The rows of a group lie close to one hidden flat surface of 11 dimensions, which passes through zero. Surfaces can cross.
(in the rows, 128 means zero)
Known rows, each followed by its group:
[152 168 129 105 137 125 179  81 162 140 131 134 144 161 127 141 119 117] => (0)
[160 173 151 123 143 104 100  98 154 137 208  89  91  44  95 161 143 104] => (2)
[ 65  79 117 176 189 113 118 117 116 149 132  93 130 168 139 140  89 147] => (0)
[ 79 119 128  93 153  98 125 115 129 155  98 131 135 201 154 133  74 117] => (1)
[ 95 107 111 116  88 140 157 116 164 124  66 139 122 114 135 122 133 107] => (0)
[112  64 135 119 101 105 145 136 159 121 100  87  83 116 136 179 147 181] => (1)
[140  72 119 102 161  79 171  98 153  77 115 103 134 128 115 157 101 156] => (2)
[ 88 134  83 165 171  99 163 135 149 153 131 127 113 149 104 184 106 171] => (1)
[124 141 130 173 113 106 129 143 149 124 112 150 140 164 117 110 127  89] => (1)
[137 127  79 148 108 153 163 120  97 162 137 140 160 112 125 143 115 162] => (1)
[172 104 122 187 136 118  51 120 138 129 113 148 139  87 114 144 139 154] => (2)
[193 180  97 113 132 178 158  98 103 113 111 165 182 126 142  95 149 155] => (0)
[140  77 172 119 102 136 102 115 113 123 162  67 113  97 147 125 145 126] => (1)
[139 126 121 138 131 125 106 140  81 144 106 172 192 216 150  95  83 127] => (3)
[104  92 120 139 179  80 121  92 115  86 113  75 111 135 144 132  85 130] => (2)
[140 180 121 123 201 127 107  93 110 109 153 129 127 134 137 120  85 105] => (3)
[138 110 145 103 119 116 107 119  36 104 145  74 152 151 169  87 104 140] => (2)
[141 118 101 142  89 139 154  92 123 141 120  93 128  83 136 150 131 143] => (1)
[133 128 117 158  99 100 178 110 125 151 135 110 180 159 114 126 130 121] => (0)
[120 117 122 128 114  87 148  92 134 122 124  73 123 103 127 146 126 125] => (0)
[153 154 127 145 159 167 113 113 111 110 151 140 131 113 130 101 129 115] => (3)
[108 181 137 149 130 160 172 143 145 167 136 125 103 192 136 141 153 154] => (0)
[148  72 126 112 134 127 128 128  91 134 209  96 151  61  98 151 125 145] => (1)
[102 104 136  60 149 133  92 121 109 176 156 124 131 112 136 155 101 151] => (2)
[127 146 115 178 184 177 110 107  99 141 152 146 181 148 128  84 122 116] => (3)
[181 135 138  24  97  91 152 118 131 125 143 149 158 118 110 142 100 111] => (3)
[160 137 153  51 145  77  88 149 106 103 156 119 115 112 120 142 123 150] => (1)
[ 88 214 126  70  91 124 149 123 145 158 107 144 114 144 141 104 116  54] => (1)
[117  74 139 124 197 159 112  68 150 112 143 112 127 115 139 134  87 109] => (0)
[152  93 130 127  92 177 180 120 181 111 122 131 119  80 107 141 177 139] => (0)
[117 101 148 173  96 147 121 172 103 152 164 148 159 168 117 103 121  98] => (3)
[127 200 140 159 134  98 167 137 147 126 143 103  94 177 124 133 140 114] => (2)
[165  68 106 183  96 121 151 129  94 150 157  98 162 105 115 166 130 201] => (1)
[109  51 154 148  90  51  77 159  94 155 155  76 135 140 124 155 117 144] => (2)
[102  95 140 111 144 200 143  61 124 155 134 108 151 141 170  98 105  92] => (0)
[ 98  62 109 176 196  96  84 131  94  79 132  85 118 105 124 130 101 155] => (2)
[ 78 161 107 187 166 173 159 171 157 145 145 165  95 144 101 136 157 133] => (1)
[111  97 120 133  63  65 159 180 162 146 131 148 150 128  70 149 145 111] => (3)
[ 89 109 129 127  96  93 142 107 209 151  92 125  94  94 107 167 128  84] => (2)
[193 148 125 124 153 145 123  79 116 120 110 123 164 137 148 116 142 166] => (3)
[149  74 143 102  76  74 143 139 135 136 147  75 136  86 111 166 171 182] => (3)
[134  88 111 215 148 108 119 168 120 131 111 145 167 175 108 139 154 205] => (3)
[152 137 132 159 133 105 171  95 165 153 188 117 180 112  76 136 157 109] => (3)
[ 75 100 128 122  85 195  72 108 122 165  89 120 112  66 174  97 140  86] => (2)
[122 115 102 183 139 121 127  72 167 111 117  79 141  38 101 121 183 121] => (3)
[155 109 127 126 198 127 111  83 143  85 144 146 158  97 107 110 100  92] => (1)
[145  64 162 107 133 122 138 169 126 105 180 154 105 149 111 159  75 119] => (3)
[100 161  91 181 191 132 112 160 124 118 129 170 130 142 100 120 123 137] => (0)
[145 178 105 193 151 132 106 134 116  90 121 155 146 119 112  82 134  89] => (2)
[109 104 135 198 156 190 107 141 135 158 183 147 142 107 102 117 148 110] => (2)
[122  87 144  99 130 143 153 115 148 158 125 157 157 187 135 135  93 114] => (0)
[123  61 120 141 156 114 101 154 112 122 130 170 169 135 104 130  94 133] => (0)

New rows. What belongs after each?
[155 144 118 132 137 139  62  95 104 103 108 127 146  63 140  97 120 103] => (2)
[148 135 151  95 142 107 109 113 117 137 182  78  96 101 130 166 128 159] => (2)
[159 139 168 148 107 175 150 117 175 137 151 156 124 160 126 126 144  88] => (0)
[ 99  98 119 172 146 169 151 150 123 151 117 133 130 185 139 137 144 186] => (0)
[111 203 125 106 164 150 139 104  98 151 208  97 126  94 119 108 130  94] => (0)
[104 183  78 150 123 142 148  87  94 179 129 142 177 120 134 110  79  75] => (1)
[120 153 162 128 143  87  92 114 111 151 134  78  89 184 169 143  98 137] => (0)
[151 111 125 152 120 133 129 123 116 136 124 155 190 157 113 104 128 120] => (3)
[147  80 110  86 185 163 111 103 118 144 109 162 172 151 150 153  96 198] => (2)
[ 99 115 160 124 164 124  72 124 136  96  81 108  86 168 167 103 127 127] => (1)
[139  73 150 125 175  94 116 134 170  85 147 151 145 130  85 128 123  99] => (1)
[ 69  96 119 116 117 120 119  90 138 138  72  76  97 116 171 134 130 136] => (3)
[123 124 136 126 174 112 120 130 127 134 118 161 159 215 136 116  95 130] => (1)
[163 159 146 125  85 137 148 162 150  95  92 148  61 140 140 153 146 144] => (3)
[116 136 122 166 168 168 115 166 113 127 138 152 115 155 126 121 152 166] => (1)
[175  54 151 111 153 102 143  93 167  98 127 129 157 153 118 151 117 152] => (1)
[111  75  81  99 147 153 185 135 153 138  74 168 132 149 128 181 120 220] => (1)
[113 148 139 129 135 157 137  99 179 114 116 118  76 100 136 136 142  91] => (0)
[106 101 138 102  77 117 189 153 148 196 191 133 183 135  75 139 157 106] => (3)
[112 147 152 141 130 199 167 168 138 151 159 136  75 174 139 143 151 158] => (3)
[179 137 122 118 135 107 105 104 129  79 130 144 154  67 105 105 125  89] => (1)
[143 185 117 142 179 125 177  83 144 165 172 126 145 173 112 156  93 124] => (1)
[115  94 158 110 100 105  90 163 130 130 101 132  98 152 148 139 117 132] => (0)
[133 166 132 119  55  85 150 121 163 134  97 108 111 107 121 138 166 106] => (3)
[168  78 147 125 143 152 143 126 144  95 158 142 116 118 108 144 108 123] => (3)
[110  76 120 142 132 200 188  86 165 154 121 138 172 148 126 120 149 136] => (3)
[141 133 125  94 167 132 108 166  97 121 140 166 143 150 123 130 123 178] => (1)
[ 63 167 138 155 104  96 119 178  75 102 126  60  63 138 156  96 141 107] => (2)
[115 186  89 128 167 113  93 107  97 115 130 130 126  66 127 112  98  97] => (1)
[125 171  81  81 118 110 179 112 150 141 127 153 140  81  95 151 107 102] => (1)
[139 118  91 157 102 115 153 142 110 143 127 105 118  94 118 176 135 198] => (1)
[138  79 117  98  58 142 114 150 103 125  81 129 148  91 141 117 164 166] => (3)
[ 87 103 154 154 143  90 118 128 165 132 141  78  65 130 125 168 120 124] => (0)
[155 174 107 126 185 163 101  87  86 122 161  91 112  73 151 136 121 164] => (1)
[168 167 140 146 134 166 112 107 133 167 148 159 155 152 132 125 135 127] => (2)
[169 125 118  98 124 122 110 130 107  98  88 159 148 141 145 118 104 146] => (3)
[ 61  76 104 148 113  93 126 153 135 132 112  90  78  80 112 169 131 151] => (1)
[133 175  81 118 191 148 124 147 121  99 136 157 105  65 102 149 138 174] => (1)
[104 118 111  98 186 143 124 112 103 129 174 120 141  95 115 128 105 123] => (0)
[ 98 157 120 115 202 121  86  83 126 146 132 114 114 138 153 134  84 121] => (2)
[ 30 136  94 114 120 102 128 130 141 173  81 110 124 121 135 127 137 117] => (3)
[ 84 129 163 112 158 169 124 122 161 135 130 164 136 174 133  79 121  49] => (1)
[160 136 136 202  75  95  73 156 143 163  89 142 122 165 136 157 157 170] => (2)
[ 75 152  89  96 194 141 172  82 152 164 115 152 145 171 133 144  69 109] => (1)
[155 163 111  80 140  75 112  78  88 119 141  90 165 102 135 117  96 110] => (0)
[ 99 173 116 154 112 106 103 101 156 126  37 117  86 144 165 124 127 102] => (2)
[120 150 135 125  78 148 166 159 127 134 131 134 116 133 133 104 155 105] => (2)
[165 120 104 158 111  99 147 110 128 124 159 121 151  65  89 146 125 110] => (1)
[ 93 156  68 128 133 165 144  82  89 166 135  97 124  62 143 144 101 132] => (1)
[151 136  94  93 150  90 117 100 118 103  63 139 134 127 150 146  99 165] => (1)
[113  93 158  92 180 142  85 160  96 112 182 125 121 124 124 121 131 148] => (1)
[ 62  56 106 109 103 136 168 126 168 143 104 137 128  92 113 144 116  90] => (1)
[148 164 128 153 148 130  97 100  91 140 141  97 127 149 158 122 116 147] => (1)
[173 188 127 115 132 111 125  65 131 120 109  83 123 112 153 129 156 157] => (3)
[ 94  62 118  90 144 143  95 106 137 186 120 157 162 135 139 153  89 138] => (2)
[121  81 162 109 130 154 136 161 120 128 161 146  96 180 141 141  72 113] => (3)
[137 142 115  94 114 101 108 146 143 108  86 201 149 125 112 110 104  84] => (0)
[ 84 230  92 147 106 135 189 130 142 152 107 104  96 129 132 124 172 128] => (0)
[119 138 108 130 114  81 166 142 110  74  94 133 144 157 124  85 102  86] => (2)
[162 196 122  92 109 117 157  78 142 130  91 133 146 161 153 115 115 104] => (0)
[136 129 127 172 164 184  97 135 130 125 116 199 157 164 128  87 109  90] => (0)
[183  88 145 121 154 107  89  81 116  85 144  84 139  79 134 124 117 135] => (1)
[171 124 200  95 111 151  91 149 139 128 174 119  71 124 143 154 140 135] => (0)
[122  98 136  91 122 113 112 157 169 113 117 184 111 101  98 140 114  91] => (0)
